The groups are shells around one centre, one inside the other: the same stretched ball of 4 dimensions in 6 sizes.
(in the rows, 128 means zero)
Some rows, each with its group after it:
[132 117 114 154 128 107 132 132 111]	z_177
[150 168 136  84 117 192  49 155 120]	z_669
[155 117 138 121  91  95 144 124 117]	z_974
[163 125 139  90  73 101 149 135 117]	z_974
[131 118 146 116 108 100 164 113 140]	z_669
[113 116 123 169 153 112 133 115 129]	z_669
[151 175 124  82 120 205  35 169 111]	z_642
[104  93 125 178 145  69 193 100 138]	z_209
[145 133 115 107 103 124 131 152 109]	z_209
[127  84 135 163 110  42 212  96 131]	z_612
[104  81 136 188 141  46 213  82 145]	z_642
[107  97 138 180 148  77 176  89 144]	z_974
[170 129 142  84  67 107 137 138 114]	z_177
[142 151 129 112 125 164  75 145 118]	z_612
[ 94  98 119 175 154  79 194 105 140]	z_177
[149 108 156 125  91  78 166 102 134]	z_177
[ 99 114 126 180 168 114 137 106 139]	z_974
[158 123 124 104  82 102 147 143 108]	z_669
[112  82 133 188 136  48 204  87 138]	z_642
[113 166 110 126 169 205  45 158 121]	z_642
[130 134 119 140 136 139 102 137 117]	z_612
[117 162 113 109 152 192  71 159 124]	z_669
[ 90 104 127 182 168  95 170  98 147]	z_974
[113  94 118 176 136  68 188 108 127]	z_209
[ 91 103 120 193 172  95 163 101 140]	z_642
[149 161 128  93 117 180  60 156 114]	z_612
[154 122 144 103  86 100 150 124 125]	z_209
[103 109 149 166 154 100 158  88 155]	z_177
[127 115 152 137 122  99 152 100 144]	z_612
[136 149 148  97 120 159  95 130 138]	z_209

New rows. What belongs after each?
[138 114 151 126 106  93 159 106 138]	z_209
[153 118 121 102  80  91 168 143 110]	z_177
[ 89  99 128 185 166  86 181  94 148]	z_642
[138 145 139  93 112 148 113 138 132]	z_209
[131  96 121 158 113  63 187 114 120]	z_209
[140  92 129 132  86  47 217 115 123]	z_177
[128 115 141 154 131 104 134 107 132]	z_177
[155 133 137 108  97 123 116 134 117]	z_612
[142 141 136  91 104 139 121 140 128]	z_209
[148 166 134  83 116 187  57 156 120]	z_209
[111 124 142 150 151 126 127 106 145]	z_209
[103 130 143 156 166 141 112 105 150]	z_642
[ 91  93 113 191 162  73 195 104 137]	z_177
[129 166 131  92 136 193  66 151 131]	z_209
[124 159 111 109 143 184  73 161 117]	z_209
[144 151 147  81 105 156 103 138 134]	z_974
[107 164 111 124 170 200  59 155 127]	z_974
[148 140 149  93 101 136 115 128 132]	z_209
[119 168 116  98 148 200  65 162 125]	z_642
[159 137 135  93  88 128 116 143 114]	z_209
[127 150 146 111 137 167  84 127 140]	z_209
[110 103 133 177 149  88 161  99 138]	z_669
[158 170 138  68 102 189  54 159 118]	z_974
[112 168 117 104 158 204  62 158 130]	z_177
[120  91 129 157 117  55 208 104 133]	z_209
[139  92 128 146  96  51 202 112 120]	z_612
[159 139 133  88  86 130 119 146 115]	z_209
[151 118 145 114  91  95 150 118 126]	z_209
[114 159 130 122 160 190  62 139 135]	z_209
[127  94 124 150 109  58 204 112 125]	z_209
[149 124 119 103  89 105 154 146 111]	z_974
[119 156 101 132 158 184  64 162 111]	z_177
[148 147 104 102 108 151  98 169  99]	z_177
[110  90 119 169 130  58 209 107 131]	z_669
[ 98 116 117 164 161 114 152 118 136]	z_209
[157 127 133  95  81 107 147 139 116]	z_612
[116 158 101 132 162 189  61 162 113]	z_177
[ 94 126 101 168 174 136 129 135 126]	z_177
